The rows come from 4 hidden closed curves, with some noise, and rows from the same curve form a group. Each curve winds through 4 dimensions. The rows are also pushed far along 2 directions, which tell nothing about the answers.
Some rows, each with its group after it:
-26  28  -18  9  -13  -2  -13  2  -5  12  18  -10  -7
getol
-4  6  1  -6  -2  7  -4  8  -3  7  -6  -10  -4
sidav
0  20  -11  -2  2  -1  10  14  5  6  -3  4  -2
getol
8  -6  14  0  10  -6  15  -3  -4  -6  -17  -8  -3
sidav
-13  -3  2  8  -1  -9  -6  -15  -4  -3  7  -10  -2
getol
-10  -6  17  10  15  -3  7  -23  4  -6  -6  -17  -6
Sud
-13  36  -29  2  -18  3  -7  15  -7  6  4  -10  -11
zoz
-14  47  -46  -1  -26  5  0  24  2  9  13  7  -12
Sud
10  -1  11  2  13  -2  10  1  1  4  -5  -2  6
sidav
-9  5  -2  6  2  3  1  -8  6  1  5  -4  -2
Sud
5  -5  6  -3  3  -8  14  -1  -5  -2  -4  3  0
zoz
-3  6  10  3  9  -7  14  0  -5  4  -10  -14  -4
zoz
30  -36  0  -22  -6  14  -1  16  11  -11  -5  48  11
zoz
1  6  -5  6  -2  -14  11  -8  -5  -3  5  -5  -2
sidav
11  -18  -4  -12  -13  18  -24  8  3  -3  2  20  6
getol
-4  0  4  1  -8  -3  12  -8  -9  -1  -5  -4  -8
zoz
13  -46  39  -6  16  10  -6  -15  5  -4  -7  6  11
Sud
-2  4  16  5  13  -4  7  1  -4  6  -13  -14  -3
getol
-2  9  -14  2  -9  -7  8  -2  -5  -9  -3  -6  -8
Sud
-10  17  -17  -2  -21  6  3  13  -8  8  3  11  -10
zoz
-34  46  -29  11  -5  -9  -12  10  -1  19  21  -22  -8
zoz
9  -4  -22  -14  -16  2  -2  15  3  -4  8  30  2
zoz
-2  -5  25  8  34  -17  9  -16  2  0  -9  -32  5
zoz
-2  -7  -1  -6  -12  5  -10  8  -6  0  -3  10  -4
Sud
-5  -24  32  13  19  -12  1  -37  -3  -9  -4  -26  2
getol
-22  17  -8  3  -9  -5  -3  17  -4  11  3  7  -11
getol
-23  29  -14  3  -10  -1  4  17  -5  12  -1  1  -16
sidav
6  -7  -3  -2  -5  -5  4  -8  -6  -6  4  -3  4
Sud
3  5  2  -7  0  10  1  18  2  8  -11  4  -2
sidav
-15  19  -9  5  1  -7  6  9  5  8  7  6  -5
getol
6  -6  5  -10  0  12  -7  11  2  3  -8  3  1
sidav
-12  33  -36  -4  -23  12  -16  24  3  18  26  18  1
sidav
15  5  -22  -19  -20  17  -7  32  1  9  4  30  5
Sud
-19  16  -11  3  -11  -9  1  -1  -11  0  -4  -17  -16
sidav
-10  33  -43  -4  -30  1  -5  19  -5  2  16  8  -8
Sud
-6  0  -5  1  -11  3  -16  1  -5  -1  4  -3  -2
getol

New rows, each followed by its group:
-2  2  -4  -3  -13  5  5  4  -7  2  -3  11  -7
zoz
1  2  2  2  5  2  9  0  3  -4  -11  -3  -5
Sud
-23  29  -21  7  -16  3  -11  7  -5  10  11  -11  -11
zoz
5  7  -3  3  2  -6  11  3  -1  2  1  4  2
sidav
16  -4  9  -1  15  5  8  -3  9  -3  -9  -4  6
getol
0  5  -20  -10  -27  13  -3  15  -4  2  4  26  -7
zoz
20  -22  21  -3  16  3  3  -8  2  -3  -8  -6  12
sidav
-3  -2  -21  -12  -17  6  -11  20  10  -1  12  40  -1
getol
15  2  -6  -6  3  13  1  9  10  1  -2  8  6
getol
0  8  -21  -6  -19  11  -8  13  0  -3  1  12  -5
zoz
-11  7  14  7  3  -6  14  -9  -11  3  -9  -17  -9
zoz
23  -21  13  -5  10  3  9  1  8  -5  -6  21  11
sidav
-1  21  -11  0  3  0  11  13  3  6  -4  0  -2
getol
-32  48  -16  13  -11  0  -5  10  -7  20  5  -26  -15
zoz
1  -7  -7  -11  -11  9  -11  6  -1  -4  -5  4  -3
sidav
-8  28  -30  3  -16  -4  -3  2  -3  1  14  -8  -3
getol
-8  2  7  8  10  -1  6  -15  4  2  3  -13  -1
Sud
16  -13  10  0  11  -3  15  -13  2  -7  -4  -5  7
Sud
-8  -5  5  4  12  -12  -5  -10  4  0  7  -13  5
zoz
13  -16  3  -7  9  10  -1  4  17  -4  2  22  9
getol
-1  -6  7  -2  11  -9  6  1  5  4  6  5  6
zoz
9  -4  11  4  13  -10  17  -8  -1  -3  -2  -3  4
sidav
16  -13  -6  -11  -5  18  -11  12  9  -7  -9  16  3
zoz
-26  15  10  14  5  -7  3  -10  -7  6  -5  -26  -14
Sud
10  2  7  0  13  1  12  2  6  -1  -10  1  4
getol
-16  8  0  7  -3  -7  -2  -11  -8  9  12  -15  -2
Sud
-28  17  5  18  12  -37  17  -25  -13  5  11  -37  -7
zoz
-3  -4  5  4  -4  -7  11  -14  -11  -7  -9  -14  -7
zoz
-13  3  1  2  -2  1  -7  -4  -3  5  3  -9  -5
sidav
8  -17  10  -1  6  -15  15  -10  -4  -10  -7  -2  2
zoz
16  -1  -2  -2  3  10  -2  -2  5  -3  -2  -5  7
getol
0  -18  30  6  29  -21  18  -18  0  -1  -5  -13  6
zoz
6  -9  5  -4  -3  -6  2  -7  -9  1  5  -3  4
Sud
23  -36  23  0  14  -9  12  -22  4  -20  -8  4  12
sidav
19  -30  9  -12  -3  5  -4  -1  -1  -4  1  16  11
Sud
8  -15  -5  -10  -5  21  -10  6  17  -3  3  29  6
Sud
-26  33  -27  4  -21  10  -11  16  1  11  8  4  -15
Sud
3  12  -27  -10  -9  6  -15  23  11  3  10  15  6
zoz
6  -29  13  -4  12  -11  3  -15  6  -9  7  8  9
zoz
-8  12  -2  6  2  -3  0  -2  -1  10  10  -7  2
sidav
4  2  -21  -9  -14  -1  -1  13  1  -4  9  19  0
zoz
19  -10  -13  -12  -11  12  -10  12  2  -9  -2  17  5
getol
26  -33  20  -13  7  6  5  0  2  -11  -19  13  7
Sud
14  -7  -1  -1  -1  2  -3  -5  -2  -9  -6  -9  4
getol
4  5  -13  -7  3  3  -11  18  13  3  5  11  6
zoz
-16  8  6  12  8  -3  7  -17  2  -1  -3  -17  -8
Sud
-11  6  -16  -5  -16  1  -6  7  -6  -2  -2  -4  -10
sidav
5  19  -22  -6  -11  10  -3  26  6  13  10  23  5
sidav
-11  13  1  4  11  -10  3  5  2  11  6  -8  2
zoz
-11  3  -13  -3  -16  3  -5  5  -1  6  15  18  -3
zoz
-13  50  -23  11  -3  -5  6  6  -6  14  5  -28  -9
getol
5  -20  15  0  8  9  -9  -11  5  -7  -6  -2  3
zoz
-10  7  -9  -7  -14  15  -17  16  -1  15  10  15  -1
Sud
-4  7  3  4  4  -1  12  -3  2  -4  -11  -10  -7
Sud
4  23  -23  -1  -11  10  -7  9  0  3  6  -6  1
getol
6  10  -29  -6  -15  2  -6  12  4  -5  8  15  0
getol
-28  40  -28  3  -22  -7  3  15  -11  9  1  -7  -20
sidav
-2  10  3  -1  5  5  0  12  0  9  -7  1  -3
getol
8  6  -6  0  1  -3  10  -2  -1  1  2  -4  5
Sud
-5  -7  9  -2  12  5  -9  3  9  9  4  5  6
zoz
-6  0  -7  -10  -16  21  -19  20  3  11  8  24  0
Sud
16  -37  7  -17  -6  13  -8  3  7  -17  -13  22  3
sidav
26  -26  -8  -17  -4  12  -4  11  13  -15  -2  35  10
getol
-1  1  17  4  13  0  11  -7  -1  3  -13  -15  -3
Sud
-49  63  -23  18  -18  -7  -5  10  -18  29  15  -32  -23
Sud
4  -18  3  -8  -7  14  -15  4  3  6  10  19  8
Sud
10  7  -20  -7  -14  10  -11  10  -2  -4  3  5  3
getol
-15  28  -22  3  -11  7  -6  6  2  12  17  1  -3
Sud
-13  27  -9  11  2  -9  15  -6  -4  0  -3  -21  -10
Sud
